The rows come from 6 hidden closed curves, with some noise, and rows from the same curve form a group. Each curve winds through 8 dimensions. The rows are also pushed far along 5 directions, which tell nothing about the answers.
Some rows, each with its group after it:
12 5 5 -1 18 -7 4 2 -13 19 -10 -3 2 -1 3 2 -5 1 -1 0 6 3 -> W
-8 -1 -6 -4 6 8 0 5 0 -5 -13 9 -13 1 8 -5 -6 -4 -5 -7 1 -8 -> K
4 -3 -3 3 5 -7 -2 4 -3 12 -19 8 2 -3 9 -9 -5 0 -7 4 -1 7 -> K
-4 11 11 1 7 -2 13 3 -12 -1 22 -6 1 1 -11 8 2 7 8 1 10 -10 -> K
17 8 9 -10 2 -2 -7 -4 -7 6 -10 -6 20 11 -2 9 1 -5 1 -1 -8 2 -> W
12 -4 -1 3 16 -8 -6 0 -8 17 -13 3 4 2 5 6 -7 2 -5 -6 3 0 -> F
-18 2 0 -1 -19 0 5 1 8 -22 10 3 7 -6 -3 -5 8 1 0 11 -10 -3 -> W
5 6 2 8 9 -1 -1 -7 -11 16 15 -8 -10 -5 2 -1 6 -1 3 -5 20 -2 -> F
5 -6 -9 7 -5 2 -2 -12 1 11 -5 0 -6 -9 17 -4 -7 -4 3 11 -3 9 -> V
16 5 0 -6 0 2 0 4 -9 13 -15 0 12 3 0 1 -7 0 -3 5 -6 3 -> C
5 -4 0 3 -3 -8 -15 -6 0 -3 9 -5 1 -2 -5 1 7 1 -3 -13 11 -4 -> R
1 -1 6 1 6 -4 -5 -8 6 -4 6 -7 2 5 -2 7 11 -5 3 -5 -2 3 -> R
-24 0 0 -1 -8 6 14 -3 5 -16 13 -3 1 -8 -13 1 2 1 3 2 -3 -11 -> W
10 -3 1 1 7 0 -15 -5 9 2 3 -2 -1 10 6 13 4 -6 -2 -11 -2 -2 -> C
-10 -5 -3 -3 2 16 11 7 1 0 -2 8 -12 3 1 0 -18 -2 1 -1 -3 -10 -> R
-5 -3 -3 2 5 7 1 4 -2 5 3 5 -9 2 5 5 -11 4 1 -3 4 -3 -> W
3 -3 2 -1 3 2 0 9 -5 1 6 8 -8 6 4 1 -4 4 1 -2 4 0 -> C
3 8 -6 7 -14 -9 -2 -11 7 -4 1 -10 3 -14 10 -8 9 -1 3 17 -2 14 -> R
-10 -3 2 -6 -6 2 13 3 3 -8 0 1 7 -5 -5 1 -3 0 1 10 -11 0 -> W
4 4 5 9 -3 -13 6 -4 -8 11 13 -3 7 -12 12 -1 -1 3 5 18 4 7 -> R
9 0 0 -3 0 -6 -17 -7 9 1 -12 -10 14 1 -2 5 4 -2 -4 -8 -4 8 -> V
-9 -5 -3 7 1 5 18 -7 -14 5 7 7 -9 -4 6 -3 -10 0 9 8 3 -9 -> K
-6 2 -1 6 -19 -4 10 -11 3 0 12 -9 14 -12 -6 -3 9 0 5 20 -6 8 -> V
2 10 8 -6 9 -2 12 9 -11 9 -13 2 11 -1 1 -2 -10 -1 -2 7 -4 -4 -> R
-16 -2 -11 2 -7 14 0 2 20 -23 0 4 -24 0 5 -9 0 -3 0 -2 -5 -3 -> V
3 15 -2 -3 -19 -6 2 -4 -3 -12 1 -5 19 -3 -2 0 4 5 6 16 -8 6 -> K
-1 6 8 -5 9 3 14 9 -11 6 0 8 1 5 5 4 -7 0 4 8 -4 -2 -> C
-17 3 -11 3 -11 8 7 9 7 -2 7 6 -12 -16 11 -4 -5 6 -3 14 2 1 -> W
13 -5 7 5 23 -13 -3 -2 -18 17 -2 3 -3 5 4 2 -6 3 2 -12 14 -3 -> R
-5 2 -6 3 -18 1 1 -9 12 -8 4 -5 6 -1 -5 -3 13 -7 2 8 -8 9 -> V
11 -9 -6 -1 7 4 -14 7 5 2 -8 9 -11 15 6 6 -7 0 -3 -15 1 1 -> F
8 0 3 -2 11 3 3 -4 -13 14 0 0 -1 5 5 9 -10 -3 5 -2 2 -5 -> R
-8 7 -8 5 -23 -1 -3 -12 7 -22 22 -10 -4 -6 -8 -4 15 4 8 3 6 1 -> F
5 -2 7 6 19 -3 -4 -9 0 17 10 -11 0 2 -2 13 4 -3 3 -10 9 2 -> C
-2 -3 -7 5 -9 4 -5 -5 12 -2 9 -1 -3 -6 8 5 2 -1 -1 6 -4 2 -> C
0 -5 -9 5 -7 -2 -9 -7 8 -2 -1 -5 -3 -7 -2 -5 6 2 -3 -3 3 5 -> C
-4 6 5 6 11 -2 4 -9 -7 4 20 -9 -6 -1 -8 7 10 -1 4 -9 15 -11 -> F
10 2 2 1 -11 -2 -11 -12 3 -9 16 -12 2 7 -8 3 13 -2 8 -6 4 4 -> F
-2 2 -7 -2 -7 8 -10 3 5 -17 12 3 -16 4 -1 0 9 0 -3 -12 8 -11 -> C
-4 6 3 3 14 2 16 4 -14 15 2 8 -8 -1 11 2 -6 -3 2 7 6 -6 -> V
8 3 -2 -2 -2 -1 1 -9 -5 2 -1 -8 3 0 -4 3 -1 1 5 0 1 2 -> W
6 -7 -7 6 19 4 -17 -4 3 12 -3 4 -27 5 15 1 1 -7 -6 -23 17 -4 -> K
-11 -5 -3 -1 -4 -2 -2 0 6 -6 -3 1 3 -8 -1 -2 -2 1 -5 -1 -2 -1 -> R
-9 7 0 -3 5 11 6 11 8 -9 1 4 -11 8 0 3 -5 0 2 -2 -3 -5 -> V
4 -4 3 8 17 -2 13 -4 -22 29 2 6 -12 -7 16 -4 -8 -2 5 9 12 2 -> C
-1 -3 10 2 14 -11 5 -5 -13 0 7 3 8 8 -4 10 -1 3 6 -7 3 -7 -> F
-10 6 3 3 11 2 3 0 3 0 7 2 -2 8 1 10 2 -4 1 -6 2 -7 -> K
1 -3 -2 8 -4 -3 6 -6 -4 15 7 1 -6 -14 15 -8 4 -4 2 17 3 9 -> C
20 -14 -14 3 -2 4 -22 3 19 18 -22 3 -7 -1 14 -5 -1 -7 -14 -2 -7 17 -> F
6 -11 -2 6 3 -4 -6 -12 3 14 -3 -2 -4 -7 14 -2 2 -8 -1 3 0 9 -> W
-2 9 -1 9 6 1 10 -4 -10 13 10 -3 0 0 -3 5 -3 2 5 2 9 -7 -> K
-4 13 -7 -5 -10 3 -1 5 4 -8 -3 -1 4 -6 1 0 3 3 -4 6 -2 -1 -> C
-2 4 -6 9 -3 -6 -10 -11 9 1 4 -7 3 -5 4 1 12 -4 -2 -1 4 5 -> K
-20 8 -17 3 -17 10 -2 3 17 -16 8 1 -17 -15 9 -7 6 0 -6 5 4 -4 -> V
-3 -7 0 -4 4 9 -4 0 6 4 -4 1 -7 6 2 2 -2 -7 -1 -8 -2 4 -> C
-2 1 3 -13 9 9 7 16 -9 3 -19 12 3 8 -4 -1 -13 -1 -9 -8 -4 -14 -> V
1 -2 -8 0 1 7 -3 9 19 -4 -15 4 -7 6 1 -2 -2 -2 -5 0 -11 8 -> F
-1 -2 -4 5 -14 -14 -1 -8 2 -5 -6 2 10 -12 12 -10 6 0 1 18 -9 14 -> F
-5 -1 3 2 0 -4 6 -4 -1 3 5 -6 3 -12 -4 -4 5 0 -1 5 2 0 -> K
-7 7 3 -7 11 7 5 4 -5 -7 12 -3 3 10 -19 19 -3 5 0 -17 6 -21 -> F
-2 6 7 4 12 0 8 -7 -6 -2 21 -8 -8 6 -6 11 5 1 12 -5 9 -6 -> R
-14 -5 -5 -7 -2 7 -4 3 14 -14 -19 5 1 3 -5 -4 1 -8 -10 -11 -10 -4 -> V
-4 -1 -4 -1 7 5 -12 -2 11 -2 -3 -4 -6 2 -1 6 0 -2 -4 -15 4 -4 -> V
-3 7 6 1 -7 -14 -1 -5 3 -7 -1 -6 25 -2 -8 2 11 1 -1 7 -8 5 -> K
2 4 4 9 0 -15 9 -13 -10 11 9 -15 16 -13 -8 2 0 8 8 10 7 6 -> R
-1 -6 -1 0 6 9 3 6 4 9 -6 2 -13 3 0 -4 -6 -2 1 -2 2 7 -> C
10 12 16 -10 15 -6 -3 7 -9 4 -4 -1 16 15 -4 12 3 -1 0 -7 -2 -2 -> F
3 0 -5 -7 -8 0 -13 -1 12 -12 10 -10 -4 -3 -6 7 12 -1 -4 -11 6 2 -> W
2 -8 -4 6 8 1 4 4 -8 6 -8 10 -15 2 5 -9 -12 4 1 -3 6 -1 -> K
-8 8 2 -3 4 5 10 8 -1 0 -2 2 -3 -3 1 -3 -4 -3 -4 1 1 -9 -> R
-8 3 1 -3 7 8 6 9 7 -11 -3 4 -1 10 -5 7 -6 2 0 -3 -9 -8 -> C
-5 -6 3 1 -2 -3 6 -8 -3 -1 0 -2 5 -5 -4 -5 -2 -4 0 1 -3 -5 -> R
7 -3 7 -4 8 -6 -7 2 1 6 -1 -6 4 -4 3 4 3 0 -3 -2 1 6 -> K
9 -3 -10 2 -7 5 -13 4 14 8 -6 4 -9 -1 20 -3 0 -5 -6 6 -4 14 -> V
9 5 5 -3 3 -9 1 2 -4 -1 -17 2 12 7 5 0 -5 2 5 8 -11 11 -> K
8 -4 8 -4 9 -3 8 0 -9 12 -1 -1 7 2 0 8 -6 -1 3 4 -3 2 -> W
-21 2 -8 4 -8 10 7 2 18 -8 6 2 -10 -10 8 -2 2 -4 -2 10 -5 3 -> V
5 0 5 -9 11 2 2 10 -13 1 -15 12 0 12 3 -1 -9 -2 -4 -8 -2 -8 -> W
-9 3 -3 -4 10 7 1 12 9 -6 -13 9 -8 6 6 1 -5 -1 -5 -5 -5 -2 -> F
12 12 0 -2 -1 -9 -7 -2 -2 5 -7 -13 13 -6 -3 0 5 4 -1 4 3 9 -> K
-12 -8 -11 6 -3 11 10 -2 4 -6 1 4 -19 -4 2 -7 -7 3 5 4 0 0 -> R
1 -2 -12 11 -10 -5 -8 -7 9 1 1 1 -10 -9 17 -9 7 -2 1 9 3 15 -> V
-1 6 -2 -5 -3 3 -6 6 5 -11 7 3 -3 4 1 7 6 0 -3 -5 0 -5 -> F
9 -5 5 -2 -7 -3 -7 -5 8 -4 1 -6 12 8 -9 3 10 -6 0 -2 -8 6 -> V
14 -4 4 3 7 -14 -3 -7 -11 8 -6 2 15 7 4 10 -5 5 6 2 -5 6 -> F
-3 5 8 -7 7 -2 5 13 -2 -8 -5 7 5 11 0 4 -3 4 2 1 -7 1 -> C
4 7 6 -4 -3 -9 7 0 -12 7 -3 -4 27 -6 -7 6 -1 5 0 12 -6 0 -> F
-2 3 8 2 2 -3 9 -6 -5 5 11 -8 13 2 -13 8 5 -2 5 2 0 -2 -> V
0 -17 -15 12 -1 3 -3 1 1 16 -8 11 -23 -14 20 -16 -13 1 -7 3 8 6 -> R
12 -5 -8 3 -8 -2 -12 -10 9 -4 -3 -4 -7 1 9 -3 5 -4 3 0 -2 13 -> W
2 -10 -5 4 1 -8 0 6 6 3 -12 5 -5 -7 7 -10 -3 4 -4 6 -3 13 -> W
11 9 8 1 11 -10 -8 -10 -11 2 14 -14 11 8 -14 18 6 7 8 -16 14 -6 -> C
7 -9 -8 -1 -7 -6 -7 -3 -1 8 -20 4 6 -9 10 -9 -5 -1 -6 7 -6 11 -> W
-11 -2 -5 1 -9 11 1 4 20 -12 20 -5 -16 -6 -4 2 8 -1 -1 0 2 0 -> W
-5 14 7 -1 4 -1 10 -2 -8 1 12 -10 9 -3 -13 7 5 2 3 0 7 -11 -> K
-5 -6 -3 3 -7 -1 4 -1 -1 -5 5 8 -7 -5 10 -5 1 0 3 9 -2 2 -> R

New rows, each followed by its group:
2 11 5 -1 9 3 6 -1 -8 5 0 -1 2 7 5 7 -4 -1 7 3 -1 -3 -> W
-11 10 -6 6 -6 -3 2 -2 5 -4 9 -3 -3 -9 1 -3 12 1 -2 5 7 2 -> V
-12 2 -1 2 5 2 18 7 -10 3 -3 8 -11 -8 3 -12 -5 3 2 9 5 -1 -> C
11 4 11 2 11 -10 11 5 -12 18 -15 3 16 2 2 -5 -8 4 2 15 -7 9 -> W
1 -6 -6 1 3 8 -11 6 13 5 4 1 -14 0 6 5 4 0 -5 -5 3 6 -> R
4 -5 2 -1 9 0 1 -5 -7 0 -6 -2 0 10 -8 6 -5 3 6 -9 -1 -1 -> R
-6 1 0 2 9 -2 -3 -8 0 4 -3 -5 1 -1 -2 5 2 -4 -2 -10 4 -4 -> V
-10 -3 -3 -2 -2 7 -1 13 13 -8 -2 10 -11 0 11 -5 -5 -3 -7 0 -4 -2 -> R
0 1 6 -4 5 1 -1 -1 -4 1 6 -1 -2 3 -1 2 8 -6 -1 -5 4 -4 -> C
6 8 -7 -5 -13 1 -10 -4 10 -6 -2 -13 6 -6 -8 0 10 0 -4 -1 0 5 -> W
-14 -5 -9 -1 -14 4 5 5 1 -8 -3 8 -4 -13 1 -11 -8 4 -6 6 0 -6 -> R
5 -4 -2 -4 3 11 -4 15 10 -1 -11 13 -16 13 7 -6 0 -8 -8 -6 -5 1 -> V
10 -9 -1 -3 -3 4 -6 -1 6 5 -15 2 3 3 6 -4 -8 -5 -3 3 -12 7 -> V
16 -2 3 1 8 -13 -9 5 -1 8 -16 4 12 3 4 0 -2 4 -7 1 -6 7 -> C
14 -17 -3 7 10 3 -20 -5 8 13 -4 4 -14 11 13 2 -3 -6 -2 -13 3 8 -> W
1 8 8 -14 0 6 6 9 -6 -5 -8 4 9 10 -2 3 -1 -5 0 1 -10 -4 -> C
-2 3 4 5 14 -8 6 -2 -13 7 9 0 -6 -4 2 3 3 4 3 -3 13 -5 -> R
5 9 -2 -6 -10 3 -10 -1 3 -3 -6 -5 4 0 0 -4 7 -5 -3 -2 1 2 -> F
7 -6 0 0 10 -2 -2 7 -6 21 -13 8 -2 -4 14 -4 -13 -2 -8 1 2 2 -> R
4 -8 -6 7 -1 -6 -7 -4 -2 7 1 2 -9 -8 7 -8 -2 2 -3 -3 10 2 -> R
0 -3 3 6 5 -8 5 -8 -5 0 6 -1 -2 -1 5 2 2 2 9 6 0 6 -> R
0 -2 -7 2 -4 5 -3 -4 6 -5 -4 5 -8 0 12 -1 0 -5 -1 3 -6 -1 -> C
10 11 7 -6 3 0 2 1 -5 2 -12 -1 15 10 0 3 -3 -2 4 5 -10 3 -> W
-6 -2 1 -2 -2 5 7 13 6 -3 -5 9 -8 -2 6 -12 -8 -5 -7 4 -4 -5 -> R
-2 2 -3 0 4 2 -11 -4 9 -2 1 -8 -1 0 -3 7 2 0 -3 -13 4 -3 -> V
9 1 5 5 11 -5 -1 -9 -2 6 10 -10 3 6 -7 12 6 -1 5 -8 4 -2 -> F
-6 3 -3 7 -10 -10 10 -7 -7 -1 3 -5 13 -16 -6 -5 -1 10 5 15 0 3 -> C
-8 -5 0 -3 -5 1 4 -2 -3 -10 6 1 4 1 -8 5 -2 6 4 -1 -3 -4 -> R
-1 7 3 -6 -2 1 -5 -4 5 -15 5 -3 8 7 -4 10 8 -4 0 -6 -7 -9 -> C
1 10 1 5 4 -8 9 -5 -6 6 -3 -5 4 -8 7 -2 -1 1 5 12 1 6 -> R
13 4 7 2 6 -13 -4 -10 -7 7 4 -11 8 -3 -2 2 12 -3 2 -1 6 5 -> W
-11 -1 -10 -4 -13 13 5 13 4 -8 -6 9 -9 -6 0 -11 -12 3 -7 2 -1 -8 -> R
3 5 -1 -1 6 -3 0 2 -8 1 0 3 -4 0 4 2 0 4 1 -2 6 -1 -> R
7 5 9 -9 0 -10 -5 3 -7 -2 -6 -1 27 14 -14 12 3 3 0 -7 -6 2 -> V
-8 -1 0 7 -4 -1 19 -3 -10 5 7 6 -2 -4 5 -5 -2 -1 7 16 -1 1 -> V
3 -2 4 8 21 -5 21 4 -29 32 -8 8 -10 -6 9 -9 -18 6 7 10 13 5 -> C
-6 -15 -2 2 19 3 7 10 -7 12 -10 13 -17 0 3 -4 -16 3 -6 -10 7 -6 -> W
-12 -7 -6 4 -3 4 3 0 13 -11 1 5 -15 -3 8 -5 4 -3 1 5 -6 5 -> R
4 1 -2 -2 1 7 -12 0 19 -13 0 -4 -4 12 -3 7 8 -6 -2 -11 -7 -2 -> C
-2 -3 -4 -4 3 5 1 1 2 -10 -8 5 -11 8 4 0 -6 -2 3 -6 -4 0 -> W
-10 3 -4 7 -3 0 13 -5 -2 -1 13 -2 -13 -15 4 -6 5 0 4 10 8 -2 -> W
-5 -5 2 -8 -6 7 -1 7 0 0 -6 8 3 2 1 -5 -3 -5 -6 -1 -5 -3 -> F
-3 2 -4 7 -1 -2 8 -13 -8 -1 13 -4 -10 -6 7 2 -2 3 12 7 7 1 -> W
-4 6 -1 -5 -14 -11 12 4 0 -12 2 -4 10 -15 -3 -4 5 6 1 19 -5 10 -> W
3 3 -4 3 -3 -6 2 -2 2 3 10 -8 -7 -14 4 -1 8 2 1 7 9 8 -> W
16 1 -4 2 -7 2 -11 -7 1 14 -16 -2 8 0 10 -5 -1 -6 -2 9 -8 9 -> W
11 -2 14 -11 16 0 -1 17 -6 9 -23 13 4 19 4 -3 -8 -6 -5 -6 -8 3 -> F
4 -8 -3 8 9 -5 -2 -4 -9 25 -2 5 0 -4 10 3 -5 -1 -3 0 8 5 -> V
-4 1 2 -6 8 6 2 14 4 0 0 5 -4 5 -1 7 -3 3 -3 -2 -2 0 -> R
5 1 0 0 11 -3 2 3 -10 4 -7 9 -2 4 9 2 -7 1 -2 -1 0 -7 -> C
-22 13 -6 -7 -16 14 15 9 0 -12 1 3 -4 -10 -4 -10 -4 2 0 11 -1 -9 -> F
10 -3 -4 2 0 -2 -7 -2 -3 3 4 2 -2 6 4 7 -4 5 3 -4 3 3 -> F
-4 12 2 -8 -3 -4 0 -1 -4 -15 3 -5 11 0 -8 6 10 5 2 -1 -1 -3 -> R
-5 -1 -3 -4 -7 3 1 -5 4 -16 0 -4 2 4 -13 2 3 3 5 -4 -5 -1 -> R
5 7 -9 -2 -27 4 -8 -8 11 -4 -5 -7 11 -10 6 -8 9 -5 -2 18 -13 11 -> W
1 -5 2 -2 3 1 2 5 7 9 -16 0 8 0 1 -2 -4 -3 -3 6 -11 13 -> C
16 -2 3 0 5 -3 -14 -2 1 21 -3 -6 8 2 0 6 5 -5 -7 -6 4 6 -> V
-4 0 -6 8 5 2 4 -5 2 14 -3 -5 -5 -10 3 -2 -5 2 1 5 4 4 -> W
-8 4 -2 8 13 2 1 -1 4 0 14 -5 -21 -5 5 3 2 3 4 -6 15 -2 -> K
6 -1 7 -2 -4 0 -12 0 7 -1 4 -4 -2 7 1 -3 11 -7 0 -5 1 8 -> F
-11 8 -2 -1 0 9 11 5 -1 -7 5 0 -14 -1 -5 -5 1 1 5 1 6 -2 -> C
-2 9 -3 3 -3 3 2 -10 -11 1 16 -5 -8 -4 3 1 5 -1 6 -1 14 -8 -> F
-8 7 7 -3 10 -6 16 5 -16 -1 -3 3 7 -3 -5 1 -3 5 1 5 1 -7 -> R
-4 2 1 -8 -6 4 9 15 -8 -10 -6 13 1 5 -1 -5 -8 6 0 5 -6 -4 -> C
-6 -9 -3 -8 2 11 -6 12 16 -5 -9 5 -15 -3 7 -4 -3 -4 -10 -5 -4 1 -> K
3 -2 6 -4 8 -1 -1 12 1 9 -8 1 4 5 -6 1 -3 3 -4 -3 -1 6 -> C
6 -8 -12 -2 -6 4 -17 -6 14 -4 -9 -4 -4 1 1 3 7 -1 -3 -7 -4 11 -> R
-2 5 2 -8 -18 -1 0 5 17 -19 4 -9 14 -3 -13 1 12 0 -1 9 -13 9 -> W
-3 -6 1 2 7 8 11 -1 -5 11 -1 2 -6 -3 3 0 -14 -1 2 4 -1 -6 -> V
15 -2 2 8 4 -8 -6 -8 0 22 1 -8 10 1 0 6 7 -5 0 2 2 14 -> V
-9 3 -2 -2 -14 0 4 -6 3 -18 5 -4 2 -5 -7 -8 3 -4 1 1 -1 -9 -> R
-2 11 2 -15 -5 0 -9 7 6 -25 -6 -1 11 10 -12 6 12 2 -4 -11 -6 -5 -> R
5 -12 2 0 14 -4 -11 1 0 6 1 0 -8 4 -5 4 1 0 -6 -21 11 -4 -> W
0 12 2 -1 -2 -8 -3 -5 -8 -8 16 -8 5 -4 -5 8 12 6 5 -2 11 -4 -> R
-21 6 -11 -1 -8 17 16 5 -4 -9 2 11 -20 -7 7 -11 -9 -1 1 7 3 -12 -> F
2 2 -3 -7 -17 1 -11 3 9 -3 -17 -1 21 -3 -3 -4 1 0 -8 7 -15 6 -> W
0 -2 0 11 2 -6 4 -19 -12 8 16 -8 -7 -8 2 -1 -1 -2 8 -2 15 -8 -> R
5 3 2 -6 -9 -1 -2 -2 9 -17 -7 -5 10 8 -10 -1 8 -1 3 2 -13 7 -> R
-15 7 3 -4 -18 4 15 -6 -1 -16 14 -8 15 -10 -13 1 1 4 6 13 -8 -10 -> V
-6 -8 -2 3 -4 -2 -3 -1 10 -13 9 2 -2 2 -5 2 5 2 0 -4 -3 -2 -> F
-4 4 8 -2 9 -3 -1 -1 -11 7 16 -3 9 4 -10 16 6 0 -1 -13 12 -12 -> V
-8 8 6 -1 1 -4 23 1 -15 0 -2 6 18 -4 3 6 -13 6 7 21 -13 -6 -> C
7 -1 0 2 -2 -4 -2 -8 3 -1 -12 -4 2 -6 9 -9 -3 -3 1 9 -8 6 -> V
3 1 -1 -2 -2 10 -13 -3 7 0 -7 -1 2 9 -1 1 2 -6 -4 -10 -3 -5 -> W
-4 4 -3 5 5 2 13 3 -9 14 0 8 -9 -7 16 -4 -4 -4 0 13 3 1 -> V
8 -12 -4 5 -4 -5 -5 -9 -2 6 0 -1 1 -3 4 0 -2 4 5 5 -2 12 -> R
-12 11 -2 -1 -4 -3 11 8 -3 -7 -5 7 6 -3 1 -3 1 3 -1 10 -3 0 -> V
-2 3 9 4 8 0 9 -4 -14 6 17 -2 -6 6 -2 3 -2 1 12 -1 11 -4 -> F
2 8 -6 4 -9 -8 -2 -8 -5 -1 10 -6 2 -13 5 0 10 6 4 11 7 7 -> R
0 0 -1 -11 8 7 -8 6 4 -7 -11 3 0 12 -4 11 0 1 -3 -13 -5 -1 -> R
5 3 -5 3 1 8 -2 6 9 2 -1 2 -18 2 10 -7 1 -4 -2 2 1 3 -> V
